There are 3 nested groupings, the coarsest first. Each group lies inside one group of the grouping before and may be the whole of it. The rows also spread widely along 8 directions, which tell nothing about the answers.
In the rows, 128 means zero.
Some rows, each with its group in each grouping after it:
[171 113  98 146 120 153 162  93 117 155 114 124 172 142 139 128  65  64
 168  94  68 189 148 105 120]
j281 gud j95
[ 98 115 152 107 120 127 139 130 138 116 142 116 118 117 112 112 135 175
  98 134 160 115 112 122 122]
j281 gud j927
[147  54 163 149 139 156 160 169 220 114 160 110 140  88 113 124 132 129
 142 148 129 116 153 165 159]
j245 venu j757
[102 184 134 140  89 154 136  83 109  87 110 161 117 182  83  97  88  95
 149 100  91 182 101  69 121]
j245 ralo j482
[ 94  72 166 100 131 144 157 118 124 160 208 135 115  68 108 111 107 148
 127 110 145 132 144 135 112]
j281 gud j361
[ 98  45 137 148 117 129 128 127 138  83 118  96 157 111 141  83 133 142
 133 112 113 103 106 147 152]
j869 Bedis j271
[138  65 139  94 151 115 154 152 137 171 146 105 130 100 151 133 144 152
 140 115 146 104 172 157 128]
j281 kilu j476
[168 111 138  96 133 175 160 134 175 162 165 168 108 130  76 151 121 139
 134 133 158 182 180 121 179]
j281 kilu j323
[ 32 152 153  89 115 101 138 159 105  99 149 111  91 118 120  97 134 106
 143 105 122  75 122 133  65]
j281 dubeg j911
[154 102 125 173 127 102 161  84  84 177  75 110 176 131 141 102  91 150
 147  89 107 162 134  89  96]
j245 reb j41
[117 129 118 160 110 122 145 148 143 100  59 132 139 162  99 105 124  94
 176 115 103 149 134 115 146]
j869 rak j783
[165  81 148 148 141 158 187 142 196 177 181 138 141  73  88 129  96 139
 138 133 134 163 157 131 123]
j281 kilu j703
[ 94 113 173  95 130 146 172 131 129 180 218 154  97  66  83 116 107 142
 130 109 153 141 153 120  93]
j281 dubeg j741
[111 147 191  92 121 165 175 125 132 167 225 152  99  89 101 124  92 117
 141 106 121 143 137 109  70]
j245 Turor j202
[206 155 131 169 117 147 176  89 164 161 103  97 192 133 153 133  82 160
 104 131  99 170  77  87  77]
j245 ralo j445
[ 96 140 124 102 118  99 129 155  95 112  66 115 115 170 141 118 154 102
 173 102 120 105 146 132 132]
j869 rak j228
[151 143 134 105 136 114 171 129 117 192 131  93 149 108 161 139 110 150
 119 113 128 125 126 117  59]
j281 dubeg j719
[153 113  97 124 124 132 144 114 114 134  81 117 148 165 139 133 114  86
 169  95  97 160 172 119 146]
j281 lodiz j971
[116  91 163 124 123 164 167 112 123 163 199 173 107  98  82 114  88  81
 183  91 106 166 185 121 130]
j245 reb j665
[114 195 139  83 123 123 152 194 175 105 124 100  98 157 131 148 152  90
 143 142 120  77 137 148  86]
j281 kilu j703
[158 148 138  99 124 131 151 122 113 147 126  73 157 144 200 141 109 101
 138 101  77 104 118 127  65]
j245 Turor j202
[192 168 164 120 122 176 184 111 165 184 174 127 147 116 126 150  82 142
 110 128 114 173 112  92  76]
j245 Turor j202
[ 86  65 136 142 122 147 142 142 169  87 166 103 137  92 121  96 108  94
 144 116  96 110 125 152 125]
j281 dubeg j911
[160 158 151  96 127 170 167 152 200 147 166 148 103 130  83 154 130 156
 105 155 162 156 139 118 138]
j281 kilu j476
[161 140 127 137 123 114 143 116 119 149  56 120 140 172 122 129 134 164
 129 120 144 153 148  97 143]
j245 reb j41
[167 141 128  54 131 172 157 138 143 159 177 123 112 141 153 176 127  71
 155 108 109 136 186 149 130]
j281 lodiz j971
[109 102 139 153 110 159 152 108 125 109 154 158 130 129  90  95  78  61
 186  90  74 174 148 107 136]
j245 venu j757
[146  80 125 142 123 152 153  90 139 133 165 101 171 107 149 110  85 134
 116 107  90 145 100 120 105]
j281 kilu j476
[127 162 136  42 120 170 136 157 154 113 173 137  78 167 122 161 149  88
 141 127 127 118 164 144 151]
j281 kilu j476
[168 128 113 159 106 185 145 110 174  86 120 118 154 173 125 129  89  45
 165 117  52 164 134 122 157]
j245 reb j41
[ 70 178 165 154 122  85 179 178 167 130 113 105 121  90  85  95 120 164
 115 144 152  98  89 107  27]
j281 dubeg j911

New rows. What belongs after each?
[125 109 164 148 134 124 184 147 174 168 154 122 137  68  92 112 106 167
 117 143 156 136 122 120  83]
j281 gud j927
[130 134 169  96 133 108 148 136 114 173 100 135 108 138 109 126 151 210
 112 123 187 137 153  99 126]
j245 Turor j202
[143  91 128  91 119 134 116  69  67 127 139  83 164 149 205 122 117 149
 109  83  96 118 107 119 123]
j245 venu j757
[166  59 144 139 144 166 179 141 198 172 187 112 152  63 120 134  99 131
 130 133 123 147 151 150 126]
j281 dubeg j719
[119  69 145 130 129 139 142 128 127 129 132 152 119 126  94 107 123 116
 170 104 127 156 181 125 175]
j245 venu j757
[150 124 164 178 140 109 195 155 186 174 111 107 156  81 114 113 105 149
 145 140 129 131 124 123  64]
j245 ralo j482
[137 134  93 120 108 147 127 100 116  95 104  89 160 172 167 124  99  80
 135  99  65 137 108 116 120]
j281 dubeg j719
[105  83 173 116 137 123 167 119 125 182 182 128 127  60 102 107 111 202
 102 122 174 135 128 119  92]
j281 gud j361
[ 67 203 149 107  99 152 156 151 152  80 160 149  83 150  74 118 109  55
 160 117  99 131 125 112  85]
j281 lodiz j971
[105 124 150 176 123 107 173 130 159 132 114 112 151  96  93  93 104 170
 116 128 138 138  99 101  73]
j281 lodiz j971
[ 98  70 150 128 125 152 140 132 162 116 142 165 101 114  47 105 128 163
 129 135 173 168 161 120 195]
j281 gud j361
[129 168 127 136 117 144 168 164 186 102 146  89 143 131 140 129  98  50
 158 127  61 101 110 142  59]
j281 kilu j703
[116 126 123 126 111 148 153  79  90 138 150 144 137 133 112 109  79  94
 153  79  92 179 136  92 107]
j281 lodiz j971
[ 90  99 109 154 108 121 130 101 105  88  98 128 143 156 109  81  99 108
 152  93  90 151 117 100 132]
j281 kilu j476
[122 154 154 103 127 121 166 151 149 152 142 110 122 110 124 131 126 148
 115 138 148 112 121 125  77]
j281 gud j927
[160 122 138  71 136 136 139 124 137 168 139  96 131 125 156 155 149 201
  76 133 174 122 131 127 129]
j281 dubeg j911
[147  41 167 152 153 119 178 155 169 174 155 106 153  59 131 115 119 151
 152 123 135 118 163 154 115]
j245 venu j757
[109 133 152 104 127 136 155 172 185 106 173  89 120 109 140 130 133 110
 125 138 112  74 116 160  84]
j281 kilu j703
[124 121 120 129 129  96 153 125  97 164  67 127 136 140 112 114 119 147
 149 107 144 155 158 102 119]
j281 gud j361
[ 96 103 143 171 107 124 141 109 131 105  97 137 145 127  84  81 115 176
 120 117 137 157  89  93 138]
j869 rak j783
[142 212 156 114 106 160 184 145 156 149 151 147 119 130  92 133 101 106
 140 129 119 157 105  96  73]
j869 Bedis j271
[156  78 120  98 116 173 119  86 139 109 153 104 151 141 154 134 120 152
  90 124 125 143 114 130 176]
j281 gud j927
[ 84 146 127 121 102 122 120 125  99  66  88 126 116 185 123 100 125  77
 169  96  87 124 131 111 134]
j245 venu j757
[150 114  98 110 117 124 113 100 120  89  90  52 176 175 210 127 131 147
  92 114  90  96  80 130 118]
j281 kilu j476
[174  97 137 124 151 107 168 161 141 189  86 104 139 126 148 146 143 125
 171 119 134 119 200 149 128]
j245 reb j41
[130 155 151 114 131  95 161 125  84 190  87 138 115 143 111 124 132 167
 144 105 160 144 164  93  99]
j245 reb j41
[137 180 146 122 133 134 204 167 158 191 149 172 104 112  62 136  92  77
 187 118 123 171 181 106  74]
j281 kilu j323
[148 109 124 140 123 119 148  80 105 156 112 112 166 130 135 107 101 198
  92 108 135 161  95  86 105]
j281 kilu j476
[107  49 136 109 119 123 115  95  83 116 120 105 150 123 157  92 142 183
 112  95 140 115 113 129 161]
j869 Bedis j271
[175 125  87 113 120 133 126 103 121 119  68  93 163 191 170 138 125 130
 123 111 102 145 126 113 150]
j281 kilu j476
[124 129 132  96 123 145 166 110  95 169 175 125 133 111 142 129  80  70
 167  86  85 146 149 122  75]
j281 gud j361
[146 173 158  80 135 109 180 170 119 204 111 140 107 122 115 145 150 155
 148 123 174 129 165 117  94]
j869 Bedis j271
[125  66 132  91 135 107 128  77  59 174 131 124 140 121 144 110 129 218
  96  90 168 142 139 105 137]
j281 kilu j323
[109 117 162  59 138 112 145 129 103 170 172 114 107 105 143 132 148 201
  93 117 178  96 134 132  97]
j281 kilu j323
[ 64  83 137 118 107 122 107 118  96  79 100 143 109 154  98  86 150 152
 139 102 141 131 127 119 185]
j869 rak j783
[129 200 123 136  97 142 142 114 155  86  92 125 133 184  96 118 111 152
  94 138 124 157  72  75 109]
j281 kilu j476
[ 82 177 153 119  98 132 142 113 104  99 142 125 114 154 121 106 103  92
 145 100  90 115 108 103  73]
j245 reb j665
[153 113 132 144 148  73 179 140 118 203  94  80 171  95 162 119 116 177
 127 112 136 111 130 120  45]
j281 kilu j703
[126 126 141  82 121 127 130 120  91 156 102 155 105 156 107 130 155 181
 126 109 175 157 154 105 171]
j869 rak j783
[170 122 159 115 128 152 152 123 166 145 144 118 138 125 125 140 129 182
  96 140 153 143 121 115 138]
j245 venu j757
[203  90 113  99 117 182 124  86 143 128 137  88 177 153 193 156 124 148
  94 118 104 146 102 135 173]
j869 rak j783
[149 135 150 140 126 160 184 126 177 173 173 139 135  88  83 129  87 148
 115 134 137 175 121 102  95]
j281 dubeg j719
[150  39 152 172 135 144 154 110 167 142 136 114 159  92 114 104 113 175
 121 127 135 146 138 131 157]
j245 reb j41
[120 111 167  75 111 189 135  83 124 127 219 159  99 121 113 126 114 143
 115 108 132 156 128 116 153]
j245 ralo j445
[164 150 170  88 131 158 179 150 167 187 183 132 117  95 120 159 130 159
 116 140 161 137 130 130 105]
j869 rak j228
[155 139 139 121 126 143 162 129 165 147 126 121 134 130 111 141 124 160
 110 133 150 153 133 113 123]
j281 lodiz j971
[145 149 115 110 117 151 153 130 149 116 148  70 159 135 186 141  96  64
 136 113  58 105 103 141  70]
j281 dubeg j719
[131  76 161 114 145 124 168 129 142 186 173 130 128  74 108 117 124 203
 107 125 174 136 141 124 112]
j281 kilu j476
[125 141 146 114 130 152 162 198 223 116 131 139  92 124  67 142 147 113
 143 161 157 133 169 144 155]
j281 dubeg j911
[100 141 167 124 123 113 173 127 115 153 164 102 137  88 155 105 100 118
 148 102  97  96 104 125  28]
j245 ralo j445
[117  87 141  82 136 111 129 133 120 136 144  85 131 118 169 127 153 181
 100 117 150  81 129 148 116]
j281 kilu j703
[110  74 131 151 105 159 144  91 112 106 150 132 157 114 121  83  86  99
 155  88  80 156 107 114 135]
j869 Bedis j271
[143 184 131 104 103 135 137  59  58 144 125 101 152 171 176 126  93 134
 108  85  88 140  85  79  67]
j245 reb j41
[149 146 176  89 129 156 164 140 156 174 176 151  95 119  98 152 132 151
 127 133 162 140 166 122 125]
j245 reb j665
[ 80 131 120 159 100 125 136  92 102  89  93 147 130 158  77  81  96 116
 147  93 108 174 118  79 127]
j281 lodiz j971
[103 114 143 116 144  76 169 157 104 183 117 110 126  99 131 112 129 144
 157 102 141 101 162 131  65]
j281 kilu j703
[111 121 121 154 126  94 163 144 116 149  68 130 137 131  97 101 109 110
 173 110 123 149 159 107 106]
j281 gud j927
[187 137 131  83 135 127 150 157 144 166  78 106 136 155 155 160 167 168
 123 136 165 124 154 135 153]
j869 Bedis j271
[162  88 121  57 134 172 140 115 123 153 195 113 127 131 175 157 119  89
 145  98  96 127 168 155 144]
j281 kilu j476
[ 88 177 151 165 116 128 189 182 191 115 120 158 100 119  36 108 104  74
 180 133 121 153 151 110  85]
j281 lodiz j971
[ 93 162 178 135 119 138 176 162 163 134 158 158  88 113  60 113 114 101
 164 127 130 135 153 116  95]
j245 reb j41
[136 129 133 112 118 142 146 104  97 141 135 116 135 147 152 126 104  86
 160  90  85 134 148 120 110]
j245 reb j41
[138  80 122  77 114 159 116  67  63 138 161 117 144 143 179 127 116 130
 130  76 104 146 123 124 158]
j869 rak j228
[176 187 120 122 139 107 190 183 164 187  78 117 132 146 120 157 122  95
 172 130 123 137 175 121  76]
j281 kilu j703
[102  87 137  86 102 179 109  82  97  94 174 150 114 148 121 112 121 124
 128  92 115 155 121 120 188]
j869 rak j783
[173 114 143  81 141 171 176 153 181 175 203 123 122 101 137 163 116 101
 143 128 118 132 167 154 117]
j281 kilu j476
[144 153  96 149 112 127 149 109 118 123  66 136 147 182 106 114  97 103
 156 104  96 180 132  83 128]
j281 kilu j476
[106 127 156 102 120 134 132 132 127 119 125 136  98 150 104 121 147 146
 133 120 149 123 154 122 152]
j245 reb j41
[ 94 160 140 129 108  93 142 131  94 117  71 106 140 147 132  93 135 163
 123 111 135 110  85  98  83]
j869 Bedis j271
[108  75 149 149 138 135 178 160 177 139 175 125 134  72 100 105  96  87
 173 118 102 122 156 152  96]
j281 kilu j323
[158 146 136 152 129 134 176 203 219 127  75 124 127 138  92 143 144 100
 172 158 134 135 155 143 144]
j869 rak j228
[133  56 130 139 124 162 143 104 160 114 170 119 151 107 122 107 101 135
 122 116 108 147 121 130 150]
j281 kilu j476
[ 91 110 123 172 116 120 152 145 156  89 105 125 136 132  88  87 102  88
 168 114  91 134 130 120 115]
j281 kilu j703
[119 105  97 128 128  99 141 112  70 149  64 145 135 167 113 105 111 101
 186  78 110 167 182 100 141]
j281 kilu j323
[129 115 148 203 110 136 172  82 127 151 117 160 154 114  63  84  65 145
 144 104 113 200 118  66 106]
j245 reb j665
[112 164 159 121 124 126 191 133 123 187 169 147 117  87  89 118  86 120
 146 115 133 153 134  98  48]
j281 gud j927
[136 180 149 114 122 140 178 137 157 154 161 129 127 118 107 133  98 129
 121 129 125 140 112 106  63]
j281 kilu j323
[ 52  91 147  98 104 135 106  91  95  68 168  99 124 124 143  88 121 157
  92 105 121  96  77 127 118]
j281 gud j361
[215 126 147 124 150 151 192 178 203 196 125 131 135 116 115 170 127 113
 166 145 139 158 196 139 137]
j245 venu j757
[163 112 152  72 129 177 155 154 177 139 206  83 138 102 190 165 133  94
 130 128  96  86 123 180 110]
j869 rak j783
[160 124 124  43 130 137 127 107  90 161 146  85 136 148 204 161 141 147
 102 109 133 104 138 140 120]
j281 gud j927
[112 104 157  83 146 100 158 152 124 168 161  91 125  88 159 128 142 168
 117 118 152  77 138 152  72]
j281 kilu j323
[125  71 144 164 147  99 178 161 167 162 106 109 147  79 106 109 125 148
 153 125 145 127 164 140 105]
j281 lodiz j971
[ 94 133 168  56 132 105 144 156  92 167 144 128  87 116 134 132 168 171
 133 112 179  94 152 138 113]
j869 rak j228
[161 138 135 119 143 104 168 170 173 162  92  96 141 127 135 145 144 163
 122 144 155 111 144 136  99]
j281 kilu j323
[163  75  98 107 126 150 123  84  99 150 105 128 148 157 136 131 118 141
 129  95 127 177 166 111 191]
j281 dubeg j741
[145  66 172 106 143 146 166 125 142 174 212  86 145  65 177 133 115 136
 128 111 112  90 141 165  87]
j245 reb j41
[132  63 159  95 145 124 145 133 126 169 141 129 113 103 131 126 149 164
 146 114 161 122 182 147 156]
j245 ralo j482
[186 135 146 100 138 175 177 163 220 157 176 125 125 112 111 166 123 130
 118 157 142 142 150 144 129]
j281 kilu j323
[149  47 157 121 151 140 175 127 154 198 201 100 154  41 144 126 107 166
 113 117 141 122 146 151  98]
j281 dubeg j741
[144  81 111 187 128 115 168 115 143 143  92 110 178 115 121  94  85 124
 153 108  94 160 125 108 105]
j281 kilu j476
[143 160 131 157 103 162 146 135 179  77  91 125 139 179 102 119 100  78
 153 128  79 160 118 102 134]
j245 Turor j202
[162 101 139  76 123 156 131  99 115 146 161  92 148 128 188 147 137 170
  95 113 131 118 103 138 139]
j869 rak j228
[111  99 127 138 139  81 154 163 139 130  75  76 148 120 153 115 143 130
 151 116 125  87 149 149  93]
j281 lodiz j971
[136  67 104 117 135 114 141 100  75 168  85 142 137 145 122 117 122 124
 174  76 130 175 204 113 170]
j281 lodiz j971
[138 159 146 127 121 128 166 119 145 146 134 100 147 117 132 129 111 164
  98 126 134 132  97 106  67]
j281 lodiz j971
[178 159 106 119 109 174 160  72 116 155 161 100 175 140 169 141  58  87
 119  95  58 173  91  95  72]
j281 dubeg j719
[ 52 154 125 131  97  88 116 117  57  87  48 143 113 183  98  78 135 132
 156  87 124 137 111  85 127]
j869 rak j783
[134  78 135 107 137 123 139 137 111 147 116 111 126 136 152 128 139 101
 175  99 113 112 192 153 149]
j245 reb j41
[ 93 212 172  73 114 123 148 165 133 113 146 100  89 151 143 140 149 112
 127 129 125  66 117 135  60]
j245 reb j41
[104 122 123  60 118 141 110 128 107 104 134 136  90 176 123 133 154 123
 136 106 138 122 166 130 175]
j281 kilu j703
[151 121 117 111 138 114 148 193 187 120  68  88 130 152 143 150 162 106
 153 152 135  95 171 165 147]
j281 gud j927
[152 152 133 128 103 183 160 121 161 116 141 151 133 148  94 126  99  92
 147 121 102 177 118 105 143]
j869 Bedis j271
[112 161 131 153  98 142 134 125 144  73  72 136 127 190  90 101 108  97
 152 116  94 162 118  87 139]
j245 Turor j202
[129 108 170 152 128 134 168 152 188 131 154 102 139  93 121 119 119 138
 129 140 123 101 123 143  93]
j245 reb j665
[196 107  98  77 124 162 122  77 111 141 141  76 171 166 211 159 117 140
  94 102  96 132 116 130 138]
j281 kilu j703
[141 125 120 153 136  92 175 145 130 173  85  84 169 108 150 118 106 120
 149 109 106 120 136 123  61]
j281 dubeg j741
[153 108 134 110 121 149 131 109 122 139 107 149 116 168 106 135 134 141
 142 112 143 165 178 111 189]
j245 reb j665
